The rows of a group lie close to one hidden flat surface of 5 dimensions, which passes through zero. Surfaces can cross.
Some rows, each with its group after it:
[ -3 -12   8  -4  -1  -8 -27  26 -27]  (3)
[-17   2  12   0  -9 -21 -13  18 -24]  (2)
[  2 -21  -6  -7 -10 -14  29  13  32]  (1)
[  0  -5   5   3  14 -38  11 -14  21]  (0)
[ 21 -31  18  -5  -9  17 -20  24  -9]  (4)
[  0  11 -10  -3   4  10 -12 -29 -38]  (3)
[  1   9   5   5  11   1 -23  -7 -23]  (1)
[ 10  22   2  17  10 -21 -12 -13  -6]  (4)
[ 5  5 -3  7  0 -8 26  3 43]  (4)
[ 18   5  12  12  -8  -7   0 -16   0]  (2)
[  6   8 -23  -3   5   9  -5 -21 -27]  (3)
[ -3  20  -3   3  12  19 -10 -29 -16]  (4)
[ 24 -12  -6   8   9 -26  -3   6  12]  (1)
[-28   5  40   1   1  -6 -15  -3  -9]  (2)
[  3   1   3   4  -3 -28  -8  -9 -22]  (0)
[ 21 -11   5   6 -24 -16  -1  21  -8]  (4)
[36  8 10 20 -5  9 -3 -6 17]  (4)
[ 26 -12 -12   4  13   0 -15   2  -5]  (1)
[ -9  -8   5  -6  11  -5 -18   7 -19]  (4)
[  3   8 -15   1  16   1 -32   8 -37]  (0)
[-27 -27  -3 -28   1  28  11   6   4]  (1)
[ -8 -12 -11 -15  -3  15  24 -13  13]  (3)
[ 23 -12 -17  -1   2   9   3  -4   5]  (2)
[-14  15  10   4   8  -2  -8 -12  -8]  (1)
[ -6 -13   7 -11 -22  14  -2  13 -21]  (0)
[ -5  -5 -10 -11  -2   6  16 -31  -7]  (3)
[  4  21  -9  10   2   3  17 -16  22]  (2)
[-17   6  11  -6   1  23 -10  -7 -14]  (3)
[ -1 -28  17 -14  -8  17  -5  -2 -10]  (2)
[-20  -8 -17 -21  -2  15  11 -19 -20]  (0)
[-18 -17  18 -15  -4  15  -1   2  -4]  (2)
[ -7 -12  31   3  -5 -19 -21  33  -5]  (3)
[ 4 13 -1  7 -5 30 13  0 29]  (0)
[-14 -23   2 -12  10 -44  -3 -10 -19]  (0)
[-33   0  16  -5   7 -28  16  -7  19]  (1)

New rows. What belongs after each?
[-11  22 -13   3 -23 -11  25   3   4]  (2)
[ -6  23   8  10  -4  -3  12 -16  14]  (2)
[-13   2  24   1  17   3 -16  -6   2]  (2)
[ -3  -4   3  -1 -36  -8  22  23   6]  (1)
[ -1   3  -5   2   8 -21  -3 -15 -11]  (0)
[  2 -11   1  -8   7  28   9 -14  18]  (2)
[-12   9 -16  -9 -22   3   7  -9 -37]  (4)
[ 13  28 -11  16  14   5  -3 -12  11]  (0)
[ 12  -4   9   6 -31 -21 -12  32 -29]  (1)
[  3   1   8   2  13   3 -20  -4 -11]  (4)
[ -9 -20  23 -10  10  11 -17   0  -8]  (2)
[  2 -15  25  -3 -29 -16  -5  15 -24]  (0)
[-11   3   5   4   7 -23  24 -12  34]  (1)
[-10  21  -7   9  21  -5  18 -17  38]  (4)
[-20   8 -21 -13 -20   2  22  -8 -21]  (4)
[ -3  15 -18   8  28 -11 -12  11   7]  (2)
[ -2 -10   5  -7 -35  -9  11  10 -22]  (2)
[ -6  10 -16   1  16   5   3   2  16]  (2)
[  2 -14   4   0  21  -9 -10  21  23]  (0)
[-19   0  21  -2  11  -1 -16   1  -2]  (2)
[-2 -3  0 -4  5 11 -1 -3  3]  (4)
[ -2  30  11  16   4  12  17 -19  40]  (3)
[ 11  -2 -16  -5   7  30   4  -9   9]  (1)
[-17  -7  -1 -11  30  31  -2  -7  24]  (2)
[ -7  -9 -17 -15   1  29   3   6  -4]  (3)
[ -5  -5 -27 -12 -19   6  25  14   0]  (2)
[-21  12  -7  -2  25   2  11 -15  26]  (4)
[-21 -11   3 -16  23  24 -22  -6 -17]  (4)
[19 26  0 23  6 -3 -5 -3 15]  (0)
[  2  -7  -7  -7   5  27  15 -13  21]  (2)
[ -6  -6   9  -5  31  26 -17 -10   8]  (4)
[  4 -24   6  -6  -7  -1  11  26  25]  (4)
[ -7  -7 -15  -7  21  -4 -12   3 -11]  (0)
[  2  -9  -7  -6 -23   4  29  11  18]  (4)
[-13  -8  -6 -11  16  10  21 -15  32]  (1)
[  7  20   2  11 -11  -6  19 -27  11]  (0)
[ -1  -9  19   5  -6 -30   5   1   9]  (3)
[  8 -26 -18 -15  31  20  -5 -10  13]  (1)
[ -3 -12  10   1  -2   1   6  38  34]  (3)
[  9  24  -6  16   1 -10  13 -17  15]  (4)
[ -8 -12   3 -13 -21  37   3  18  -6]  (0)
[  1  17 -14   6   9 -10   2 -25  -6]  (0)
[  6  10  -7   0 -12  29  -1   1 -11]  (1)
[  5  15   7  11 -11 -13  27 -27  23]  (0)
[ 10   7 -22   0   3   6  23 -22  17]  (3)
[-36   6   5  -9 -16 -11   4  23 -15]  (2)
[ 15  -9 -26  -4  14   6  -3   8   4]  (2)
[ 12  -6   5   6  -6 -17   0  13   5]  (4)
[ 26  13  -5  16 -29  -9  18  -3   8]  (4)
[  6  30   8  18   7   2 -16  -5  -2]  (3)
